There are 4 nested groupings, the coarsest first. Each group lies inside one group of the grouping before and may be the whole of it. The rows also spread widely along 11 directions, which tell nothing about the answers.
Known rows, each followed by its group in each grouping:
[ -3  -7  23 -10  14 -14  18   6 -10 -25 -26 -16 -14   4  -9   8 -23 -20
  -7  -4  13  -6   3  -5  28  -9  -2 -15  -1  -1  13   3]
Fosi Z191 noz pif
[ 11  13  10   2   5 -15  27 -29  20  18  23  10  14  17  -4  11  12   4
  -6 -15  12 -23  10   3 -10  -2  -4   0  21  11   7   1]
fugo Z28 bufe pupuv
[-29 -28 -11 -20   0  15 -17   0   5   6   6  -6   0   8   5  21 -11 -13
 -21 -12 -15  31 -14   4  -7 -13  12 -11   6 -13   2  16]
Fosi Z763 Rir sol
[ -4  -6  21 -13  13  -7  18 -13  12  13   7 -15 -30  17 -12  -6 -19  -2
   1  10  26  17  24  11  28 -13  -5  -8  16  -2  11   0]
Fosi Z36 nagip nipi
[ 11  -1  21 -13  20  -4   3 -17  13  14  -7   5   7  -3  10  11  -2  15
  -8 -11  14  10  20  19  -5   8 -27   0  12   6  14 -12]
Fosi Z380 tadu mumiz
[ -9 -15   8  -8  -2  13  -5   4 -12 -19  -5 -12   2   7  16  13  -3   3
 -14  -2 -13   5 -15  18  -9   5 -15   2   7  -6  -2 -13]
Fosi Z380 tadu vibep
[-13  -9 -18 -25   2 -28  -3   3  -6   4   4   3   1  -9   5  32 -19 -19
   6 -12  10   3 -15  15  28 -14  18  -4  -2  -4  24   5]
Fosi Z191 noz vusuk
[-11 -14  -3 -16   4  -5 -15   9 -17 -19 -16   4   6  -5  12  25 -13 -15
  -8   2 -12  -3 -25  -1  -1  -9   4  11   3   3  -2  15]
Fosi Z191 duzop Rasum
[ 12  -7   6 -43  18 -11  -2   9  14   4 -28   0 -18  -9   1   6 -17  11
   2  -2   7  29  21  17  24  -5 -16 -13  -4 -10  35  -6]
Fosi Z763 Rir dil
[ -9  -4  18  -3   9  16 -17  11  -9   2  -8 -11 -26 -16  21 -13 -16   6
   1  32  16  22  12   0  -1   2 -22   4  11   0  -7  -2]
kuvi Z830 bogo raz
[-18  -7   3  -5   7 -22  12 -25  14  22  18   5  18  -1  -1  34  -4 -14
 -19 -36  26  -8   8  13   8   1   7 -15  23   8  13   9]
fugo Z72 gasik tazer
[ 21 -16   6   4 -16   4   7  -4   8  17 -14  -6   1  -7 -14 -20  -6   4
  12 -17  -1  12  14   6  33 -17 -14  -5 -27  -9  19 -14]
Fosi Z380 Peb Gika
[ 11 -13  35   7   8   5   3 -22  -1  19  -1 -12 -12  -4  -8 -20 -20   3
  11   8  21  28  26  19  28 -10 -24  11   2  -1   4 -15]
Fosi Z380 Peb fabin
[-22  -2  11   4   7  -3   3 -14   0   8  12  -2  -6  -5   4   5 -13 -16
  -2   5  11  16   0  -2  -7  -8   9   2  16   3 -10  15]
fugo Z72 mazo dano
[  9  35   4  -9  13 -37  26  13  -1  -6  -4   3 -15 -12  11   5  -3  -7
  20  17  35 -31   4 -14  13  -3   1  -8   5  12  18  -3]
kuvi Z83 doz Bos
[-17 -15  -4 -31  13  13 -25  21  -1 -11 -10  -4 -20  -1  22  20  -9   4
 -19  24  -5  12  -7   4 -15  -1 -10   0  23  -2  -4  15]
kuvi Z83 tarud Kepe
[  4  15  -4  17 -17   6   6  -8  17  29  20   9  14   8  17   8  27  13
 -11  -5  11 -44   0  -8 -20   0 -21   1  15  22  -6  -3]
Fosi Z36 nagip fugin
[-10 -28  12   0 -11  18   2   5 -22 -46 -14 -16   2  21   1   9  -4  -8
 -23  -1 -31  -5 -26  10  -3  -3  -5   9  11  -7 -17   3]
fugo Z72 gepa Dirut
[-26 -13  -7   3  -7  -5 -11  -1 -20  10  25 -13 -19 -12   7  -2 -23 -25
  21  23  18  22 -16   9  27 -19  19  12   3  -8  -4   5]
kuvi Z83 lim Bof
[  9   1  -1  -8   5  10 -14  12   8   4 -12  10 -16  -3   6  -8  -2   1
   4  37  -7  -2  -1 -28 -15 -23  -5  14   7  10 -17  30]
kuvi Z83 tarud dipa
[  1  -1 -32 -32 -14   2 -20  32  16   6 -17  12 -15 -17  18   8   3  15
   2  11 -22   6  -7  -1  -7  -9  -4  -5  -5  -3  11  13]
fugo Z72 gasik bitil
[  2  16  30  13   7  -3  13   5 -17  -3 -14 -15 -21 -28  10 -32 -16  -7
  30  17  31  21  15  -6  22   1 -11  -4 -21  -4  10 -24]
kuvi Z83 tarud dipa
[ 23  17  13 -22  14 -12  26   3  -5 -38 -16   6  -7  22  -1  -3   2   5
  11  24 -18 -11 -12  -7 -12 -12  -1  13  -2   3   3   2]
Fosi Z191 duzop Rasum
[ -8   7  11  10  14  -9   5 -27  -8   9  19  14  26 -12  14   7  -3 -12
   8 -10  15  13  -7  -5 -22  -1  10   8   1   6  -2   2]
kuvi Z830 bogo raz
[-13   1  10 -14  16  -5   4  -1  16   2  -9   4 -11   1   2  13  -8  -8
 -16   3   7   2   9 -14 -13  -7   2 -12  21   9  -4  27]
fugo Z72 gasik bitil
[  1   8  17  18  -8   7  24 -22   0   5  28  -8   3  25  -1  -9   9  -4
   2   5   7 -13  -1   0  -5  -8  -6   7   6   6  -8 -10]
Fosi Z191 duzop Rasum
[ -9 -12  -3   7 -24  13  13  15 -11 -15  -5 -22   0   0   6  -9   2  -5
  -6 -22  -5   2 -10   1  12   4  -3 -27 -23 -18  17 -25]
kuvi Z830 bogo raz
[-17   3   8 -12  14  -2 -14  17 -14  -8  -8  -9 -25 -16  23   6 -16  -6
   2  32  19   5  -3   0   2   1  -9   3  16   4  -5   5]
kuvi Z83 lim Bof
[ 13   9  11 -36  24 -14  18   4  12 -22 -19   6  -2  18   6  23   3  11
 -14  -3  -3 -13   5   6 -12   3 -13 -10  11   5  19  -2]
Fosi Z191 noz vusuk
[-19   1 -21   7 -25  -8  -2  21 -19 -21  -6  -1  16 -17  22  22   5 -15
  -4 -14 -11 -31 -37  -4  -2   1  10  -5  -6   3   0   0]
fugo Z72 gasik tazer
[-12  -6   4  -4  11 -21  -5   0   5  20 -22   3  14 -32   7  28 -18 -20
 -10 -37  28  -3   8  -7  18   0  -1 -23  -5   8  23   7]
Fosi Z380 tadu mumiz
[ 21 -16  19   5  -9   2  -2  -8   5  26 -11  -9 -15  -4 -13 -19 -14   4
   7   8  20  -1  28   7  44 -17 -29  11  -4   5  10  -5]
Fosi Z191 duzop Rasum
[  6 -36 -11 -14 -15  15 -31  -6  11  33   2   4   8  -1   4  12  -3  12
 -14 -10  -7  11   6  23  17 -13 -23  13   9  -3   8   3]
Fosi Z763 Rir sol
[ 22   1  31 -19  29 -20  14 -21   6   0 -14   9  -7   7  -5   3 -13   9
   6  10  18   6  19  14  13  -8 -17  15  16  10  11   1]
Fosi Z36 nagip fugin
[  2  -4  13   5  -3  16 -12  -3   7  11   2   0 -18   3   8  -8   0  11
  -8  33   2  -7  10  -1 -11  -9 -26  21  30  14 -24  16]
fugo Z72 mazo dano

New rows, each followed by its group in each grouping:
[-23   5  11  -5  16 -31  14  -2 -14 -21  -6  -2  -4 -10   2  22 -24 -32
   3   1  18  -4 -13  -8  12  -9  24  -4  14   7  -1  21]
fugo Z72 gasik tazer
[  0 -12  -1  -6 -10  12  13  -2  -2 -11  10 -12   2  17   1  -3   8   3
  -4  -9 -12   8  -9  12   0  -3  -2  -7  -6 -15   8 -17]
kuvi Z83 tarud dipa
[ 16  -5  17  -7   2   3  14 -16  13   3   3  -1  -4  20  -7  -4   3  13
  -8   1  -4  -2  13  11   0  -5 -18   6  17   0   4  -3]
fugo Z28 bufe pupuv
[ -1  -8  23 -19  27  -8  -2 -10   1 -13 -18   8  -8  -1   0  13 -19  -5
  -8  14   0  15   5   1  -6  -9  -3  14  23   8  -8  25]
fugo Z72 gepa Dirut
[-22   1 -15   5 -18   0 -22  36 -19   0 -26  -6 -13 -38  20   1 -18 -26
  11  11   2  -5 -21 -29  16 -14   8  -8 -25   3   1  13]
Fosi Z191 duzop Rasum
[ -8 -10   4 -18   3   4   6 -22  21  26  21  -1   5   2   7  13   4  15
 -13 -29   9  28  19  38  -2  13 -14 -12  12  -9  21 -20]
fugo Z72 gepa Dirut
[-11 -18   0   8 -13  -6 -23  -1 -21   8   9  -5 -14 -15   9   7 -21 -10
   9  30  13  -7 -10  18  29 -15  -8  34  26   9 -17  12]
fugo Z72 mazo dano
[ 17  -5  -5  -8 -13  -9  15  18  -6 -23 -26  -3  12  -2   4   7   7   5
  -7 -23  -6 -28  -8  -2  13   3 -11 -17 -16  -5  24 -15]
kuvi Z830 bogo raz
[  2  14   4  23 -24   9  11  -1   7  27   6  -6  -9 -24   7 -34   4   5
  23  -3  10  15  13  -3   9  -3 -10  -8 -25  -4   9 -21]
fugo Z72 mazo dano
[ -5  19  -3  -6  -1 -21  -1   3   1  23   9   4 -13 -33  22   2  -9   5
  24  12  31   5  10  17  18   4  -7   3   5   7  16 -13]
fugo Z72 gasik tazer
[  5   5   2 -29  19 -27  22  -6  18  -4 -10  11  -4   3  -8  18  -8  -5
  -2 -13   5   2   9  -1   5  -8  11 -13   8   2  20  15]
fugo Z72 gepa Dirut
[  5   3  15   8  -6  -3  18  12   0  -8 -28 -10 -30 -14 -17 -36 -21 -17
  23  16  -1  19   9 -30  25 -27  10  -9 -26  -7   3  14]
fugo Z72 mazo dano
[-18  -1  11  -5  13   6 -22   2 -18  -7  -3   3   8 -13  34  26  -6   0
 -12  11   3  -1 -17  12 -26  10 -17  15  23  12 -14   0]
Fosi Z380 Peb fabin
[ -6   0  -3   7 -10   7  17   0   5   2   3  -4  15  -1   4  -5  11 -10
  -3 -29  -5   6  -7 -14  -9  -3   7 -24 -24 -12  14 -10]
kuvi Z83 doz Bos
[ -4  20  -1 -23   8 -16  18   6  12  -2   0   2 -17 -10  11   0  -4   5
  14   2   8  17   7   7  -2   2   5 -16  -3  -6  21  -9]
fugo Z72 gasik bitil
[  2  15 -10 -10 -15   2   5   9   0  -1  19  -3 -21   3  20  -6   8  18
  17  28  -3  -1  -7  22  -2   1 -11  13  10  -1   1 -17]
fugo Z72 gepa Dirut
[-15   9  15   3   8  -1  10  -2  -1  -3  -1  -4 -10   4   8   2  -6 -11
  -3  10  11  -4  -5 -15  -9  -8   2  -5   9   9  -7   9]
Fosi Z36 nagip fugin
[ -5  19   8  18  -1  -9   2   0   0  25   3   2  -7 -24   9  -9 -10 -14
  20  14  25  -8   4 -23   6 -15   0   1  -5  15  -4   8]
Fosi Z380 Peb fabin
[  0 -19  23   6  -1  -1  -3  -1 -26 -22 -17 -14  -2   2   2   7 -18 -13
  -6   6   6 -13  -8  11  27  -8 -16  15   6   4  -4  -4]
Fosi Z191 noz vusuk
[-10  -9  -2 -26  -3  15  11   3  12 -10  11 -13 -28  22  -1  -8  -2  10
  -2  12 -22  38   0  18 -10  -7   2  -8   7 -20   5  -4]
fugo Z72 mazo dano
[ 17 -11  19  15  -2   2 -10  -7 -23  -4 -11   0   2 -15   4 -20 -11  -3
  21  22   4   5  -4   2  16 -14 -15  33  -8   4 -10  -3]
kuvi Z83 lim Bof
[ -9  16  -9 -27  14  -9 -11   9  11  18   6   9 -11 -17  29  19  -4  10
   6  14  13  11   2  10 -16   4  -8  -3  12   6  12  -1]
Fosi Z380 tadu vibep
[-10  -3  -7  -4  -7   0 -15  -8  17  55  30  -4 -21 -11   8   3 -11   4
   8  14  31  11  20  18  21 -11 -13   3  19   6   7  -1]
Fosi Z380 Peb fabin
[  1  12  14  18  -6  10 -10   3   1  22 -10   1  -8 -29  18 -19  -3   4
  10  14  12   0  12 -14  -4   0 -22   6  -3  10  -5  -2]
fugo Z28 bufe pupuv
[-22  23  10 -11  20  -9   6   0 -12 -14  12   1 -12   2  23  13  -9 -14
   7  28  10   3 -16  -8 -24  -2  10   7  16   9 -10   8]
Fosi Z191 duzop Rasum
[ -7   8 -11  18 -15 -16  13  -1  10  26   8   1   9 -11  -1   9  -1 -23
   4 -21  21 -29  -3 -24  16 -17  12 -18  -8  12   9  10]
Fosi Z380 tadu mumiz
[ -7   8   2   5 -15  -4  17  24 -10 -27 -19 -14 -18  -4   5  -5  -3 -10
   1   8  -3 -22 -12 -14   9  -5  -1 -12  -4   0   0   0]
fugo Z72 mazo dano
[-21  14  12  25 -10  22  -4  -1   5  25  13  -7 -14 -18  20 -20   1  -4
   3  14  15  11   9 -15 -18   1 -10  -3   3   8 -17   0]
fugo Z72 gepa Dirut
[ -3 -21   6 -14 -10  15   6 -13  18  22  26 -21 -14  30  -3   7   2  16
 -23  -7  13   5  21  37  21   1 -27 -10  26  -9  15 -21]
Fosi Z763 Rir sol
[ -9  -6   0   4  -8   3   7   8   9   4 -13  -3  -2   5  -3   4  -2 -13
 -13 -10  -1 -15  -5 -27   1 -17   4 -17  -4   6  -1  19]
Fosi Z36 nagip nipi
[-10   3  23 -14  18   1  -8   3  -4   2  -5 -10 -26  -3  17   7 -16   2
  -7  28  24   2  14   9   4   4 -25   6  25  10  -3  -1]
Fosi Z191 duzop Rasum
[  6  15  10 -14  13 -20  13  14  -5 -12 -18  -4 -12 -13  13   8  -6   1
   6   8  26 -17   7   0  15   6 -12 -10   5   6  18 -10]
kuvi Z83 tarud dipa
[-22  -3  -1  -6  -3   3   0   3 -29 -36   9  -6  19   9  29  28   5  -9
 -11  -6 -16  -8 -43  19 -21   9   3   7  10  -4  -4 -17]
Fosi Z763 Rir dil
[ -1  15  31   9  11  -8  18  -8 -26 -25 -10  -6   9 -10  15  -4  -7 -10
  12  -1  11   2  -9   4  -1   9  -8   6 -13   3   5 -24]
Fosi Z191 duzop Rasum
[  5  18  15  19  -4  -7  12 -10  -5   6   8   4  -6 -10   6 -16  -4  -6
  22  21  14  -8   1  -9   2 -11  -2  19   4  13 -12   2]
fugo Z72 gepa Dirut
[ 16  12 -10   9 -24  12   2   4  15  23  25   1 -14  18   8  -9  18  19
   5  34  -1 -38   0  -4  -7 -18 -22  17  20  16 -15   2]
Fosi Z380 Peb fabin
[ -7  -9 -17 -31  -7   1   7  15   8  -4  12 -14 -20  15   6   9   1   6
  -4   1  -3  11  -3  20  11  -3  -1 -17   4 -19  22 -13]
kuvi Z83 doz Bos
[ 26   4  -1   7 -24   6  16   2  -7 -11   6  -4  14   9  14 -10  24  26
   4  -6  -5 -28  -6  20   2  11 -29   5  -7  -3  14 -40]
kuvi Z830 bogo raz
[ 25   8  19  16 -11   2  16  -5  10   8  -6  -1 -15   5  -7 -26   5  12
   8  21   8 -23  19  -9  10 -13 -26  13   8  13  -8   1]
fugo Z72 mazo dano
[-10   8  -5  12  -7 -19  12 -25  13  37  32   8  21  -6   5  22   6 -11
  -4 -29  26 -24   3   4   4   0   5  -6  16  11  12   0]
fugo Z28 bufe pupuv
[  4  -5  24  -6  -2   7  22   9  -1 -15 -16 -28 -25  10  -5 -15 -10   5
  -2   1   6   9  15  12  24   0 -20 -20  -6 -11  17 -25]
Fosi Z380 Peb fabin
[  0  -5 -10   5 -13   4 -26  19 -15   7  -9   2 -10 -28  19  -9 -11  -3
  16  28   4   0 -10 -11   9 -13  -7  17  -6   4  -6   8]
kuvi Z830 bogo raz
[-24   4  -8   2  -6  24 -14   6   3  22  21  -5 -12 -14  25 -10   2  -1
   7  15   3  31  -5  -7 -23  -2   2  -6  -5  -7  -6  -3]
kuvi Z83 tarud dipa
[  4 -24  23  14  -9   5  17 -22 -15  -6  12 -20  10  14  -8  -4  -3  -4
  -5 -19  13   1   3  27  30   1 -15   4   2  -9   7 -28]
kuvi Z83 tarud dipa
[-22   2   8   1   4  -9 -12  -2 -14  11   8  -5 -15 -27  20   5 -20  -8
  11  17  26  16   1  18  12   3  -6  12  16   4  -3  -3]
fugo Z72 mazo dano
[ -5  -7   5  -7   4  -3   5  -1   3  -1   7  -6   2  12   8  25   4   0
 -23  -5  18 -31   2   6   2   4 -15  -6  28   9   3   0]
kuvi Z83 tarud Kepe
[  6  -6   2  -7   4 -16  -2 -10  23  45  -8   9  -4 -16  -7   5 -12  -3
   3 -15  30   1  26  -4  30 -16  -8  -9  -1  10  21  11]
Fosi Z36 nagip fugin
[ -7 -10 -14 -11 -12  10 -14  13  28  42   1  -5 -24  -8   1  -1  -7   3
  -5   4  11   7  20  -7  14 -17 -11 -18   3   1   9  12]
Fosi Z380 Peb Gika
[ 11   5  28 -27  32  -4  18  -9  19  -6 -10   0  -9  14   2   6   1  14
 -15  -1  14  11  26   6 -13   8 -22 -13  17  -1  16  -6]
kuvi Z83 doz Bos
[-15  -8  -9   4 -11  17 -23  -4  -1  32  23  -2   1 -20  24   0   1   3
   5   3  12  22  -1  14  -4   1 -10   6   1  -4   0 -11]
kuvi Z83 tarud dipa
[-18  -3 -23 -20 -12   1  -3  28   1  -1   4 -13 -23  -3  12   9  -4  -6
   0   9   3   0 -11  -1  12  -7   7 -18   0 -10  13   0]
kuvi Z83 tarud dipa
[-21  -6   2  10  -9  12 -29   8 -13  18   1  -5 -19 -32  24  -6 -18  -6
   9  26  12  19  -2   5   7  -4 -11  18   9   5 -15   5]
fugo Z72 gepa Dirut
[-11   9  14  21  -2   5  -7  -9 -15   8  -1   4  16 -30  25  -4  -2  -6
   8  -7   6   8  -9  -2 -16   9  -8   8  -7   4  -4 -12]
fugo Z28 bufe pupuv
[ -9   5  20 -20  23   3   5   4   6  -3 -27  -2  -8 -16   9  -3 -13  -5
  -2 -11   4  37  12 -10 -11   3  -4 -22 -19  -7  19  -3]
Fosi Z191 duzop Rasum
[-18  16   1 -17  10 -11  25   1  12   2   3  -6 -17  -7   0  -6 -11 -14
  12 -12   3  36   3  -8  -2  -4  24 -32 -16 -18  26  -3]
fugo Z28 bufe pupuv
[  8  -7  -7 -12 -15  -1  23  -8  -1  -6  27 -13  -5  23  -4  -5   7   8
  13  -3  -3   8  -6  32  20  -5   1   0  -4 -19  20 -30]
kuvi Z83 tarud dipa
